The groups are shells around one centre, one inside the other: the same stretched ball of 5 dimensions in 6 sizes.
In the rows, 128 means zero.
Known rows, each followed by its group:
[136 167 155 128 153 145 134  97 135 147  81 166 166  66] => depi
[157 168 136 127 150 145 148 109 135 129 108 148 169  90] => Kod
[142 167 139 149 162 140 117 157 123 149 156  84 150 157] => kanib
[193 154 120 131 143 164 146 136 116 105 196  98 138 160] => kanib
[196 139 130 110 152 145 135 126 165 143 160 116 146 103] => Kod
[125 160 172 138 158 152 105 113 126 167 110 139 141  94] => Kod
[181 134 143  98 152 139 132 102 176 161 111 153 148  56] => mulo
[131 162 165 154 177 135  80 171 146 191 172  60 137 154] => depi
[161 123 151 107 160 133 104 130 168 185 126 119 127  92] => fetu
[158 119 154 124 151 158  94 144 120 167 179  91  92 155] => Gir
[200 122 116  96 144 142 146 122 159 137 147 126 135 104] => Gir
[172 134 122 123 133 167 143 126  89 108 165 118 114 162] => fetu
[110 157 187 153 177 140  64 155 140 208 145  82 126 131] => depi
[128 169 148 143 158 142 123 129 119 149 112 125 155 119] => mulo
[189 127 150 113 147 163 115 118 145 151 177 118 115 113] => depi
[114 187 192 165 178 147  79 138 143 189 140 100 158 108] => fetu
[150 134 149 120 161 133 104 142 153 179 134 104 129 116] => Gir
[135 168 144 143 152 150 130 127 108 135 124 124 151 129] => mulo
[205  85 109  64 124 149 160  90 144 128 109 173 106  80] => fetu
[133 185 163 161 159 160 114 131 110 141 152 109 154 135] => kanib
[148 167 179 148 166 160  90 131 142 171 171 101 139 116] => mulo
[199 119 124 113 139 165 130 137 123 126 201  95 104 161] => kanib
[155 120 157 123 152 156  92 142 125 173 172  94  95 147] => Gir
[163 183 154 143 164 147 125 124 156 146 149 117 176  97] => Kod
[157 110 122  94 141 135 137 117 130 151  93 146 118 105] => depi
[145 162 169 136 156 159 112 109 132 156 130 138 144  92] => Gir
[153 116 158 127 152 161  85 150 115 173 186  83  84 166] => fetu
[176 169 125 147 150 159 139 147 112 111 193  86 148 170] => mulo
[195 137 114 124 145 155 138 151 124 120 202  81 125 173] => kanib
[159 128 155 107 142 159 124  93 132 153 110 162 121  78] => kanib
[169 185 156 141 165 147 127 120 165 146 149 121 182  84] => depi
[156 186 150 151 152 165 137 116 115 118 152 127 165 119] => depi
[212 106  94  80 122 155 177 101 125  98 135 156 121 112] => mulo
[210 147 124 109 139 162 159 102 148 109 160 143 152  94] => fetu
[189 130 126  90 139 146 158  87 156 131  98 175 149  56] => Gir
[173 115 137 116 138 167 118 131 105 138 178 107  91 158] => Kod
[159 182 146 147 153 160 137 121 121 122 153 122 165 121] => Kod
[145 191 168 156 168 151 111 129 146 155 150 110 173 104] => Kod
[180  99 130  83 134 150 138  98 138 147 109 161 106  86] => Gir
[185 116  99  96 128 149 165 116 111 108 128 142 121 132] => fetu
[143 184 173 151 173 145 101 133 158 171 147 106 169  98] => kanib
[140 154 144 149 165 140 100 172 122 163 178  62 129 179] => mulo

New rows. What belongs after each?
[183 151 115 125 136 162 159 122 104  98 163 123 140 147] => mulo
[188 122 138 102 137 165 136 102 132 132 147 146 117 101] => Gir
[111 146 177 140 163 145  82 134 123 191 119 113 120 119] => mulo
[132 185 163 172 168 155  96 162 113 153 188  66 147 172] => Kod
[151 135 171 121 159 149  93 121 153 184 138 122 121  93] => kanib
[156 115 162 120 154 157  85 141 131 181 172  94  90 141] => fetu
[140 178 152 163 156 163 115 146  97 131 179  88 142 170] => mulo
[145 191 170 158 165 158 111 126 135 149 157 111 167 112] => kanib
[212  94 111  74 127 154 156  99 143 125 137 155 108  96] => kanib
[162 158 124 128 146 148 148 125 120 121 132 127 153 126] => Gir
[170 170 143 123 155 144 144 104 158 137 115 150 177  69] => Kod
[186 157 148 120 153 154 133 107 160 140 149 136 157  81] => kanib
[142 144 154 143 168 138  85 171 137 183 178  61 121 165] => mulo
[188  83 122  75 136 142 130 116 148 159 124 139  94 102] => depi
[130 145 159 117 156 136 116 107 144 174  76 156 145  69] => fetu
[143 127 170 124 162 144  81 140 148 196 148 100 109 118] => mulo
[198  99 123  99 137 159 125 135 129 140 187 102  90 152] => mulo
[197 113 101  87 128 149 168 107 128 111 125 152 126 110] => Gir
[142 162 136 144 155 146 124 147 110 138 150  96 142 157] => Kod
[196  98 111  78 135 140 149 111 150 140 121 147 116  96] => Kod
[159 150 142 149 164 147  97 178 127 159 210  47 122 191] => fetu
[150 156 156 140 169 137  97 154 153 176 163  82 142 133] => Gir
[189  87 116  85 134 148 132 127 130 145 148 123  89 133] => kanib
[125 146 185 131 166 146  83 119 149 198 114 129 129  83] => depi
[152 156 169 129 154 159 112 105 138 158 131 141 140  85] => Kod
[169 155 138 133 139 171 140 115 100 111 162 128 133 138] => fetu
[208 117 115  79 129 154 171  79 151 114 108 183 139  59] => mulo
[164 146 116 118 150 133 147 135 136 134 124 119 152 124] => depi
[121 154 167 135 165 137  97 130 139 184 106 122 140 101] => Kod
[163 114 137 127 148 156  98 165 108 157 201  65  84 194] => fetu
[204 143 127 116 141 163 146 118 138 116 180 120 138 122] => Kod
[135 134 168 143 164 151  71 164 123 189 184  66  98 169] => mulo
[181 112 137  94 131 166 140  90 122 131 124 166 108  91] => fetu
[139 163 157 130 167 129 114 124 164 175 101 130 166  77] => fetu
[220 105 107  74 128 153 168  91 152 115 129 166 126  79] => mulo
[140 123 166 116 150 154  97 116 127 177 122 135 105 103] => kanib
[184 133 135  89 145 139 150  84 174 147  85 181 157  34] => depi
[154 149 129 123 143 148 144 119 114 126 119 137 144 120] => Gir
[196 137 122  97 145 142 155 104 164 132 123 151 154  74] => Gir
[205 124 130  94 140 156 146  99 157 132 144 150 133  80] => kanib
[133 182 148 154 165 140 119 145 127 149 139  99 165 135] => mulo
[169 172 141 139 147 165 142 115 117 114 159 127 155 123] => kanib
[164 113 134 101 150 135 119 129 149 167 123 123 117 109] => Gir
[176 107 126  82 134 144 147  92 143 144  88 174 122  69] => Kod
[153 136 123 114 147 136 139 129 127 142 111 129 138 120] => mulo
[171 109 125 106 146 142 119 146 130 155 157  98 103 151] => Gir
[199 138 129 100 136 161 158  88 145 116 132 165 145  75] => kanib
